The rows are grouped in 4 different ways at once. Each group adds its own fixed numbers to the row, and there is some noise. The rows also spread widely along 16 directions, which tell nothing about the answers.
Some rows, each with its group in each grouping after it:
10, 91, 150, 210, -153, 33, 88, -128, -295, 155, 226, 125, -148, 4, -200, -112, 150, 63, 194, 287, -3, -60, -202, -5, -32, 80, 27, -54, 380, 112, -57
G L q358 q468
109, 147, 132, 40, -50, 186, -183, 213, 102, -239, -18, 139, 128, -73, 107, 408, -140, 121, 116, 118, -236, 125, 139, 295, 43, -42, -27, 26, -325, 88, -42
Y J q626 q412
116, 81, -49, -190, 53, 127, -138, -57, -92, 305, 116, 22, 188, -120, -126, 124, -173, -90, -187, -13, -186, -236, 129, 103, 0, -189, 55, -79, 293, 222, -137
P W q914 q269
193, 172, -159, 195, -167, 24, -126, -9, -41, 132, -71, 92, 110, -85, 116, -331, 89, -158, 617, 36, -134, 230, -129, -39, -40, 69, 46, -186, 358, 241, 93
Y H q571 q336
-112, -37, 246, 35, 12, -56, -21, 263, -149, -303, 61, 85, 231, 25, 124, 34, 189, -60, 33, -143, 215, 50, 33, 122, -166, -33, -45, -20, -470, -26, 25
K L q225 q468
51, -26, -150, -42, -44, 64, -40, -109, 78, 238, -46, -168, 134, -20, -97, 44, -189, 75, -276, -120, -82, -149, 224, 162, 101, -179, 172, 63, 317, -145, 152
P Q q358 q336
66, 64, 46, -133, -75, 157, -124, 169, 114, 4, -385, -10, 318, -123, 168, -176, -22, 106, 222, -76, -10, -396, 53, 243, 68, -23, 43, -289, -45, 31, 77
G Q q563 q412
-185, -55, -55, -45, -43, 16, -38, -133, -163, 52, 262, 281, 62, -173, -56, -97, -187, 64, -121, 375, -98, -157, 89, -34, -114, -53, 432, 56, 83, -89, -109
K S q563 q269
-57, 239, 202, 96, -159, 82, 272, -122, -153, -15, 0, -36, 99, 52, -216, 23, 336, 176, -232, 203, -6, -176, -36, 137, 6, -77, 47, 103, 34, 21, -66
P H q626 q468
52, 89, 193, 149, -94, -80, -103, 37, -67, 91, 91, 259, 197, -126, -83, -62, -26, -47, 24, -5, 3, -84, 148, 285, -59, -161, 192, 50, 207, -259, -112
G J q914 q412
150, -67, 27, 54, -105, -226, 37, -143, -140, 88, 105, -193, -319, 116, -177, -41, -76, 148, -17, 7, 39, -76, -111, -118, 186, 81, 4, 23, 97, 12, 282
K W q571 q412
-95, -338, 92, 163, -165, -172, -135, 106, 144, -194, 58, 162, -251, 23, 348, 6, 45, 72, 195, 94, -1, 175, -120, -108, -167, -113, -10, 190, -71, -79, -25
K S q225 q468
31, 240, 50, -117, 30, 220, -103, 55, 78, -11, -62, 221, 303, -127, 213, -141, 21, 76, 279, 233, 56, 12, -126, -114, -171, 137, 157, -140, -212, -59, 59
P W q563 q336
-154, -111, 169, 348, -239, 214, 95, 71, -55, 25, 99, -185, 64, 147, 33, 268, 139, 274, -98, -17, -265, -225, 197, 336, 199, -60, -228, 94, -203, 226, 26
G Q q358 q468
126, 358, -120, 7, 95, 94, -40, -112, -217, 213, 236, 72, 305, -38, -149, -80, -23, -226, 99, 52, -90, 121, 91, -114, -65, 37, 68, -104, 94, 180, 5
Y S q914 q468
-87, -85, 196, 78, -27, -55, -71, 80, -370, 240, 372, -32, 65, 72, -68, -54, -41, 52, 52, -93, 33, -34, -35, -14, 87, 32, 108, -316, -100, -103, 69
P W q626 q336
114, 140, 102, 172, -77, -99, 111, -63, -121, -122, 297, -62, 122, -39, -158, 193, 78, -131, -173, 9, -315, -265, 279, 231, 53, 43, -146, 323, -254, 431, 7
Y Q q571 q269
40, -179, 61, -46, 85, 29, -107, -17, 128, 74, -78, 70, 86, 45, -74, -77, 147, -9, 162, -315, 318, -184, -132, -56, -152, -317, -151, 5, 284, 199, -146
P Q q358 q412
94, 36, 23, -223, 54, -150, -61, 129, -286, -11, 7, -194, -51, 144, -230, 241, -123, -42, 15, -99, -126, 101, 100, 5, 302, -138, 49, -435, -181, 251, 35
G J q626 q412
-145, 24, -224, 197, -78, 73, 38, -200, -227, 279, 219, -34, 212, 146, -27, -128, -158, 39, -32, 131, -287, 156, 242, -83, 159, -24, 197, -44, -120, 265, 141
Y W q358 q269
139, 54, 150, 154, -159, -15, 109, -36, -128, 91, 19, -186, -41, -16, -152, -52, 101, 150, -138, -69, 122, -184, -46, 201, 11, 53, -96, 122, 214, -105, 223
K H q571 q468
-1, 27, 335, 185, -106, -148, 149, -38, -72, -181, 269, 108, 153, 23, 65, -52, 244, -2, -17, 49, -70, -544, 92, 45, -81, 176, -76, 285, -530, 80, 36
G W q358 q269
-210, -75, -204, -108, 116, -12, -104, 42, -245, -133, -98, 161, 312, -149, -67, -232, -192, -74, 71, 0, 101, 169, 203, 149, -111, -157, 239, -217, -120, 344, -18
K J q358 q412
-84, -107, -103, 123, -156, 39, -41, 0, -255, 220, 242, -17, -72, 84, 170, -84, 185, -129, 168, 23, -46, 95, -215, -214, -176, -44, 17, -192, 407, -53, 81
P H q358 q269
306, 231, -9, -217, -39, 75, -10, 38, -126, 11, 14, -183, -105, 20, -220, 335, -19, -6, 10, 77, -209, -75, -39, -16, 213, -7, -20, -190, 92, 299, 39
K H q563 q269
-332, -214, 22, 167, -99, 22, -80, 65, -183, -7, 294, 206, 200, -98, 157, -131, -165, 77, -82, 96, -12, -124, 198, 173, -160, 6, 361, -38, -157, -427, 71
G J q914 q336
166, 168, 203, -171, -11, -47, -44, -81, 31, 201, -93, 123, 163, -23, -196, -82, -51, 79, 17, 75, -25, -518, 34, 54, 199, -81, 374, -188, 185, -314, -127
G L q358 q468
160, 35, -1, -96, -98, -87, -99, -13, 254, 162, -248, -82, 284, -93, 152, -118, -138, 61, -175, -149, -148, -227, 244, 204, 82, -128, 206, 100, 17, -216, 129
P H q626 q336
140, 269, 97, -129, -76, -1, -84, 75, -25, -22, -89, 184, 155, -162, -49, 211, -30, -10, -75, 219, -237, 172, 154, 258, 33, -161, 110, 3, -3, 212, -162
K H q225 q412
-62, 228, -24, -116, 7, 274, 58, -45, -23, -193, -247, 162, 126, -112, -138, -43, -26, 244, 62, 360, 131, 60, -84, 58, -42, -17, 286, -119, 11, -33, -5
K J q914 q468
69, -83, -128, -118, 98, 131, -330, 97, 73, 189, 90, 138, 206, -129, 149, 62, -314, -105, 169, -77, -43, 49, 128, 20, -133, -96, 114, -118, 186, -61, 48
G Q q358 q336
83, 102, 137, 53, -157, -212, 164, 100, -350, -64, 54, -269, -105, 103, -199, 78, 73, 37, -83, 3, -134, 57, 84, 199, 260, 58, 82, -249, -146, 22, 232
Y H q358 q336
28, -19, -192, -230, -24, -24, 66, -16, 25, -310, -180, -183, -77, -37, -120, 124, 79, -43, -80, -25, -11, -260, 16, 59, -26, -87, 39, -23, 49, 237, 86
K Q q571 q336
80, 28, 64, 154, -126, -473, 52, 74, -531, -103, 305, -148, -295, 64, -172, -12, 22, -258, 50, 5, -133, 224, 18, 80, 116, 74, 63, -218, 75, 26, 226
Y Q q358 q412
37, 211, 111, -275, -60, -136, -69, 87, -159, 229, -53, 75, 74, -30, 158, 9, 6, -11, -113, 255, -49, 385, -71, -106, -33, -67, 239, -310, -74, -245, 80
K H q626 q412
126, 170, 147, -211, 91, -159, -46, 48, -53, -173, -54, 239, 154, -59, -28, -174, 173, -191, 192, 51, 269, -128, -154, -170, -255, -49, 171, -99, -6, -172, -64
G H q225 q468
-20, 240, 128, -1, -78, -31, 151, -142, -213, 173, 49, 28, 192, -93, -135, -172, 221, -43, -105, 202, -140, -297, 4, 96, 2, -10, 84, -96, 118, 238, -113
P Q q358 q468
43, -57, -178, -140, 8, 165, -78, 68, -66, 113, -129, -164, -45, 97, -214, 188, -70, -30, -20, -146, 105, 147, -61, 35, 28, -371, 80, -265, 580, -46, 22
Y Q q571 q269
-79, -131, 119, 187, -177, -191, 1, -62, -170, 50, 380, 93, -120, 64, 79, -10, 66, -45, -61, 94, -124, -142, -43, -91, -71, -32, 142, 132, 70, -209, 9
P W q225 q269
-192, -158, -134, -90, 59, 19, -131, 48, 110, -189, -146, 214, 227, -133, 136, -164, -201, 51, 15, 44, 222, 134, 136, 61, -235, -169, 391, 50, -64, -273, 100
K Q q358 q336
123, -47, -109, -23, -85, -214, -24, -97, 43, -55, 76, -182, -136, 207, 32, 162, -63, 37, -33, -40, -292, -63, 109, -184, 252, -10, 19, 91, -255, 182, 172
P H q225 q412
-225, -49, -93, 76, 4, 451, -155, 149, -266, 31, 175, 32, 221, 4, -59, 184, -111, 102, 197, 18, -69, -104, 60, 163, 25, -59, 42, -358, 66, 129, -55
G Q q914 q468

New rows, each followed by its group in each grouping:
163, 229, 65, 39, -87, -100, -21, -93, -291, 138, 371, -1, -165, 22, -99, 125, 20, -101, 27, 230, -178, 44, -141, -161, 2, 119, 137, -74, 253, -181, 78
P H q626 q468
404, 350, 374, -128, -17, -318, -125, 252, -289, 79, 5, 71, -23, -154, -146, 75, -37, -248, 75, 15, 72, 214, -66, 241, 5, 1, 112, -324, 291, -433, 98
G J q358 q412
166, -14, 93, 65, 12, -94, -62, -21, -26, -9, 207, 93, -114, 30, -147, 88, -33, 9, 108, 2, 106, 143, -56, -62, -61, -53, 49, 98, 86, -27, 48
Y H q358 q336
31, 89, -9, -86, 134, -139, -34, -111, -269, 187, 326, 42, 189, 7, -54, -131, -165, -153, -161, 17, 99, 43, 61, -213, -140, 62, 217, 11, -63, -197, 227
P W q358 q269
-59, -137, 66, 193, 38, -158, 46, -24, -250, 40, 340, -135, 105, 173, -162, 4, 91, -87, -56, -308, 98, 10, 135, -28, 42, -53, -145, 103, -256, 314, 61
K L q571 q468
-135, -305, 25, -3, -125, 156, -207, 110, 194, 78, 18, 176, 19, -45, 186, 243, -27, 103, 48, 31, -182, -66, 34, 89, -66, -373, 27, 46, 170, 137, -314
K S q571 q269
51, 215, -30, -35, -25, 95, 35, -6, -253, 72, 257, -80, 173, 38, -97, 173, 52, -139, -12, 70, -274, -148, 134, -16, 70, 73, -53, -129, -151, 327, 52
G Q q914 q269
132, 192, 224, -50, -122, 127, -14, 62, 163, -39, -161, -30, 42, 203, -159, 390, 128, 266, 45, -5, -160, -346, 4, 140, 367, -219, 185, -160, -25, -283, -134
P W q358 q412
-275, -112, -8, 187, -109, 74, 182, -129, -5, -32, 28, 48, 122, 173, -125, -157, 270, 146, 7, -15, 196, -136, 32, -20, -73, -198, 142, 106, 46, -63, -6
G Q q358 q336
201, 252, 35, -70, -44, -162, 45, -30, 68, -37, -197, -75, 208, 35, -88, -55, 125, -115, 107, -43, -208, -210, 164, 35, 180, -78, 46, -41, -122, 202, -24
G S q571 q468
28, -50, 106, 72, 55, -351, -13, -121, -156, 94, 203, 14, 99, 106, -216, -195, -239, 52, -75, -134, 46, 22, 212, -56, 261, -39, 299, 0, -285, -133, 157
P J q914 q412
19, -95, -78, 187, -205, -15, -15, -4, -93, -30, -43, -113, -282, 158, -68, 67, -17, 124, 309, 122, -220, 89, -60, -4, 246, -74, 48, -154, 268, 139, 48
G S q358 q468
-58, -214, -11, -114, 34, 19, -202, 181, -281, 192, 12, -77, 161, -106, 91, -110, -365, 102, -82, -113, 38, 187, 117, 201, 14, -41, 3, -292, -47, 156, 220
P H q225 q412
62, 98, 7, 375, -83, 28, -72, -164, 50, 214, 229, 158, 165, 92, 47, -106, 55, -2, 327, 35, -183, 183, 42, -137, 78, -14, 34, 141, 36, 163, -44
P J q358 q468
-117, -222, -330, -219, 42, 226, -90, -92, -23, 106, 196, -69, -167, 231, 44, 243, -55, 51, -33, 73, -6, 38, -152, -468, -98, -165, 90, -175, 132, 19, 50
Y H q914 q269
-173, -22, -259, -215, -43, 220, -20, 156, -240, -392, 10, -28, 60, -93, 210, 129, 115, -156, 63, 174, -151, -219, -100, -7, -284, 61, 9, -230, -40, 274, 56
P H q225 q269
133, -36, -34, 13, -194, -346, -188, -93, -58, 169, 311, 141, -208, -135, 125, 105, -98, -187, -92, 183, -398, -158, 72, -4, -42, -51, 248, 130, 327, -216, -45
K H q571 q412
-72, -168, -312, -342, 138, -109, -130, 50, 82, -127, -212, -62, 224, 55, 110, -107, -100, -179, 72, -179, 3, -78, 198, -159, -37, -206, 216, -214, -242, 230, 26
G L q563 q336
-68, 100, 19, -259, -17, 359, -77, 62, 58, -79, -187, 196, 195, -47, 17, 54, 54, 127, 327, 262, -127, -369, -113, -45, 58, -78, 178, -386, -36, 223, -224
G Q q914 q269
-125, -327, -123, 122, -162, 75, -167, 46, -58, 185, 61, -48, -190, -35, 342, -88, -80, 64, 164, 104, -156, 0, -143, -29, -109, -13, -65, -189, 284, 100, 96
Y Q q358 q468
1, 64, 22, -303, 31, 176, 68, 53, -31, -197, -111, -55, 86, -115, 117, -28, 201, 31, 29, 109, 133, -363, -226, -63, -246, 145, -79, -218, -153, 163, 95
P J q358 q336
-188, -31, 37, 288, 7, 150, 61, -40, -275, -79, 412, 81, 237, -20, -178, -107, -89, 107, -58, -25, 198, -11, 147, 157, -170, 103, 92, 185, -182, -91, 181
Y S q626 q336
-8, -68, 161, -89, -60, -93, -30, 121, -93, -272, -85, 206, -24, -255, 42, -75, 173, -121, 18, 104, 140, -185, -133, 238, -341, -111, -53, 63, 181, 226, -200
K L q225 q468
72, -126, -134, -122, 10, -113, -143, -19, -119, 371, 43, -61, 74, 35, 12, -82, -37, -260, 5, -195, -54, 24, 57, -108, -43, -281, 41, -245, 405, 133, -50
G J q358 q269
-49, 10, -256, 189, -190, -123, 58, -55, -111, -94, 149, -93, 145, -75, 138, -26, 161, -321, -140, -77, -318, -168, 299, 198, -191, -28, -44, 214, 51, 188, 88
G J q914 q336
-124, -182, -189, -10, 62, -142, 32, -217, -358, 124, 269, -90, -25, -9, -132, -297, -233, 4, -228, -4, 171, -146, 101, -96, -145, 118, 36, 71, 6, 126, 338
G W q914 q412
-31, -69, 99, -60, -142, -120, 98, -6, -142, 47, -297, -41, -58, -157, -72, -419, -156, 237, -34, 213, 160, 79, -37, 220, 58, 27, 225, -196, 130, -77, 235
G J q914 q336
129, 14, 82, -237, -51, -301, -152, 84, 50, 80, -164, 153, 1, -5, 179, -106, 19, -203, 254, 97, -160, 28, -59, -188, 54, -197, 329, -339, 83, -155, -127
G J q358 q269
-40, -129, 274, 66, -192, 63, 91, 95, 6, -31, -93, -119, 16, 63, 12, 63, 167, 275, -11, -36, -42, -294, -38, 168, 198, -70, -67, -102, -241, 153, -5
K J q571 q269
197, 200, -41, -84, -74, -200, -74, 60, 74, -221, -92, 105, 47, 12, -58, 114, 41, -200, 202, 39, -207, -1, 135, 34, 80, -138, 313, -46, 26, -152, -47
G H q914 q336
62, 210, 6, -279, -4, -95, 182, -74, -252, 85, -68, -62, -23, 41, -216, -19, 194, -138, -188, 199, 80, 70, -105, -134, -81, -138, 135, -238, 230, 43, 19
G J q358 q269
-103, -11, 95, 188, -72, 203, -92, -65, 79, 210, 309, 261, 140, 43, 127, -25, -25, 226, 102, 148, 135, 127, -54, -178, -102, 54, 214, 144, -108, -317, 49
K L q563 q336
51, -109, 162, 113, -34, -149, 84, -189, -144, 85, 222, 134, -66, 47, -325, -238, 132, 23, 89, -13, 226, -284, -119, -116, -80, -111, 58, 161, 287, 93, -79
G H q571 q269
66, -199, -128, 104, 12, 48, -174, -2, -125, 54, 299, -158, -224, 134, -216, 347, -164, 9, 87, -191, -81, 10, 4, -50, 160, -142, -38, -95, 241, 167, -5
K J q571 q468
137, 140, -72, 68, -14, 61, -83, -102, 97, 112, 167, -29, 44, 141, -262, 383, -61, -56, -117, -82, -127, -120, 172, 25, 103, -259, 159, 184, 359, -302, -38
G Q q571 q468
-127, -92, -212, -43, -29, 268, -104, 149, -171, -70, -97, -160, 260, -124, 175, 19, -218, 96, -112, -98, -10, -92, 180, 301, -71, 72, 11, -181, -122, 29, 331
K J q358 q412
74, 320, 63, -326, 82, 251, 91, -63, -146, 121, -73, -106, 211, -122, -78, 74, 61, 97, -337, 203, 130, -160, -74, 6, -181, 93, -105, -75, -89, 155, 119
K W q626 q468
-119, -54, -186, 156, -99, -50, 78, -204, -21, -22, 70, -6, 139, 35, -32, -232, -119, 139, 2, 115, -139, -33, 244, -23, 142, 84, 258, 182, -313, 256, 164
K L q563 q336
-58, 16, -135, 87, -52, 218, 29, -142, -206, 217, 335, -122, 65, 130, -126, 190, -75, 92, -288, -4, -20, -93, 118, -27, -29, 14, -41, 77, 91, -63, 216
G J q225 q412
265, 64, 84, 194, -5, 1, -117, 214, 168, -370, -226, -5, 140, 37, -16, -73, 16, 30, 571, -291, 133, 125, 11, 141, 137, 13, -52, -66, -275, 129, 162
Y J q563 q336
-142, -228, -93, -187, 93, 48, -77, -134, 35, 109, 220, 125, -93, 63, 106, 17, -37, 106, -109, 103, 272, 11, -173, -409, -303, -82, 64, 78, 7, -131, 67
K S q358 q412
